The rows are grouped in 2 different ways at once. Each group adds its own fixed numbers to the row, and there is some noise. The rows also spread widely along 3 directions, which tell nothing about the answers.
In the rows, zero is written as 128.
Known rows, each followed by its group in each grouping:
[141 133 147 101 103 127 114 137 132 124 131 111 126 110 116 117 137 135
 125 104 135 126  98] => Kopi j839
[200 120 139 137  82 145 107 136 174 123 142  31 171 114 104 152  74 145
 183 131 200 111  70] => bopep j447
[145 105 147 112  64 120 150 146 143 115 148  98 143 112 117 157 127 162
 158 102 117 176  81] => fom j495
[139 120 123 129 136  98 135 140 119 131 100 156  87 113 123 144 102 156
  96 138 145 134 123] => muzu j163
[134 124 155 116 102 133 103 139 138 117 135  92 141 107 117 154  92 130
 119 104 129 104 122] => Kopi j447
[141  98  96  99 120 122 123 137 118 126 135 171 105  91 107  81 145 219
  90 183 117 135 147] => bopep j495
[147 112 150  96  68 136 123 130 147 134 134  59 146 106 105 158 114 111
 185  82 176 136  35] => fom j839
[119  62 118 121 103 119 105 122 136 134 128  95 140 134  97  94 115 132
 151 159 173  97 112] => Ket j181
[131  91 113 132 148 114 108 137 151 120 119 183  66 105  80  95 118 165
  82 202 122  81 173] => Ket j163
[130  91 116 127 121 111 110 110 102 141 115 110 137 147 127 123 108 135
 129 136 173 132 100] => muzu j181
[161 124 122 103  86 117 174 150 113 123 124 122 131  99 151 158 121 166
 116 102 120 177  97] => muzu j495
[143  88 135 102  75  96 129 151 141 131 108  91 147 122 140 175 123 134
 148 119 173 136 117] => muzu j181
[145 119 132  85  95 106 143 174 136  95 134 162 118  80 134 142 157 181
  94 123  87 159 161] => Kopi j495
[115  92 108 111 144 102 116  93  91 134 112 110 125 148 101  91 117 131
 116 116 131  91 111] => Ket j181
[171 109 137  79  29 115 131 173 193 115 119 109 119  75 106 191 173 126
 161 115 143 154 125] => fom j839
[157 142 138 103  83 128 111 132 152 121 132  87 168 117 118 195  94 120
 146  87 117 128 111] => fom j447

New rows. What belongs after each?
[141  79 104 102 108 103 124 120 102 145 109 141 139 133 134 131 111 130
 114 135 150 142 140] => muzu j181
[158 119 140  93  69  96 155 175 154  88 132 138 130  88 138 145 155 179
 118 112 107 166 147] => Kopi j495
[155  70 120 136  89 151 110 152 151 129 138 127 115  88  93  72 136 225
 143 230 173 138 122] => bopep j495
[154 104 114  66  88  83 143 149 132 114 110 141 146 124 150 188 142 143
  95 105 134 157 155] => muzu j181
[126 100 131 113 120 124 135 108  95 126 115 147 118 126 117 104 123 156
 113 104  91 153 105] => fom j495
[153  80 107  85  93 111 125 148 155 115 124 105 143 115 124 140 123 151
 124 149 168 130 133] => bopep j181
[150 111 136 107  68 111 147 146 149 117 130  83 140 111 123 156 129 171
 149 100 118 179  87] => fom j495
[120  75 136 133  86 128 102 108 132 148 123  40 172 146  99 132  87 104
 189 131 201 125  60] => fom j181
[141  70 130 108  77 111 125 159 174 111 139 100 142 122  99 122 141 144
 156 166 177 111 136] => Ket j181
[162 112 129 125  82 143 140 143 142 132 141  67 136 105 126 107 112 182
 146 131 157 159  74] => bopep j495
[153 105 135 108  77 116 162 158 118 122 126 142 127 104 143 138 138 181
 124 138 126 181 115] => muzu j495
[176 126 152 129  72 109 152 170 169 115 122  89 107 104 131 197  96 135
 133 117 167 166  90] => muzu j163
[151 106 136 110  94 110 118 165 184  99 119 141  92  96 102 172 122 150
 123 163 133 127 151] => fom j163
[133 129 119 139 176 111 111 101  83 146  99 169  85 134 125 127  70 140
  66 110 127 113  98] => muzu j163
[157  92 109  93  82 108 126 150 168 120 126  97 147 112 134 147 136 149
 128 140 174 125 130] => bopep j181
[ 99  60 131 112  91 113  96 161 151 104 129 139 139 116 108 106 145 161
 133 206 163 108 184] => Kopi j181
[131  95 146 124  94 120 113 152 163 105 109 127  97 115 104 161 108 141
 131 146 149 134 126] => fom j163
[139  85 105 110 111 118 100 115 128 136 122  76 154 132 125 110 102 131
 138 125 179 122  94] => bopep j181
[137  78 138 173  91 133 129 125 115 150 150 100 122 115 106  79 105 203
 175 189 181 151  71] => muzu j495
[157 160 100  58 158 109 145  93  84 148 106 144  94 107 120 134 135  95
  69  23  66 114  92] => Ket j839
[114  82 150 113  81 108 121 148 134 115 131  74 152 133 128 120 112 116
 139 109 183 120 109] => Kopi j181
[146  81 105  82  98  87 134 152 131 124 103 162 122 108 132 146 151 150
 105 152 151 143 168] => muzu j181
[172 135 101  64 125 113 123 113 116 144 105 148 103 100 114 126 142 147
  82  93 119 125 102] => bopep j839
[146 101 122 142 150 121 104 131 134 123 117 125  87 113  94 103  78 165
 108 159 166 104 107] => bopep j163
[121  89 141 100  88 109 113 144 144 101 122 119 150 125 126 125 129 140
 133 140 157 120 154] => Kopi j181
[141 108 114 145 130 138  94 124 135 137 126 133 123 114  71  91 103 156
 126 177 138  64 147] => Ket j447
[121  89 134 160  90 142 113 113 126 137 134  82 141 132  86  88 102 182
 180 157 163 144  65] => fom j495
[132  87 143  87  52  99 133 144 176 109 121  58 172 133 122 191 117 119
 177 101 170 147 101] => fom j181
[158 131 133 123 108  95 147 142 134 117 109 122  87 112 118 174  90 147
  98 124 135 146 113] => muzu j163
[110  58 122 133  96 124  94 105 136 135 125  86 156 145  95 107  99 132
 171 171 187 101  98] => fom j181
[143  98 150 133  91 113 114 155 172 117 114 130 101 116  91 154  99 144
 133 158 162 130 125] => fom j163
[141 115 131 144 140 113 118 132 115 132 109 154  86 110 112 124  83 161
  99 156 160 124 115] => muzu j163
[130 110 153 122  88 129 128 138 120 118 137  96 136 105 124 108 121 180
 130 112 118 156  92] => Kopi j495
[153 118 140 131 118 118 132 161 162 113 122 104  90 107  92 141 106 144
 115 130 131 112 112] => Ket j163
[139  94 111 133 128 124 138 120  93 141 123 156 106 111 121  94 114 193
 117 162 125 148 112] => muzu j495
[143 100 110  86  86  97 142 153 135 116 114 123 139 117 146 164 123 144
 130 122 157 146 138] => muzu j181
[159 127 127  94  95 120 126 133 118 151 117 116 110 102 115 144 122 131
 138 110 157 148  80] => muzu j839
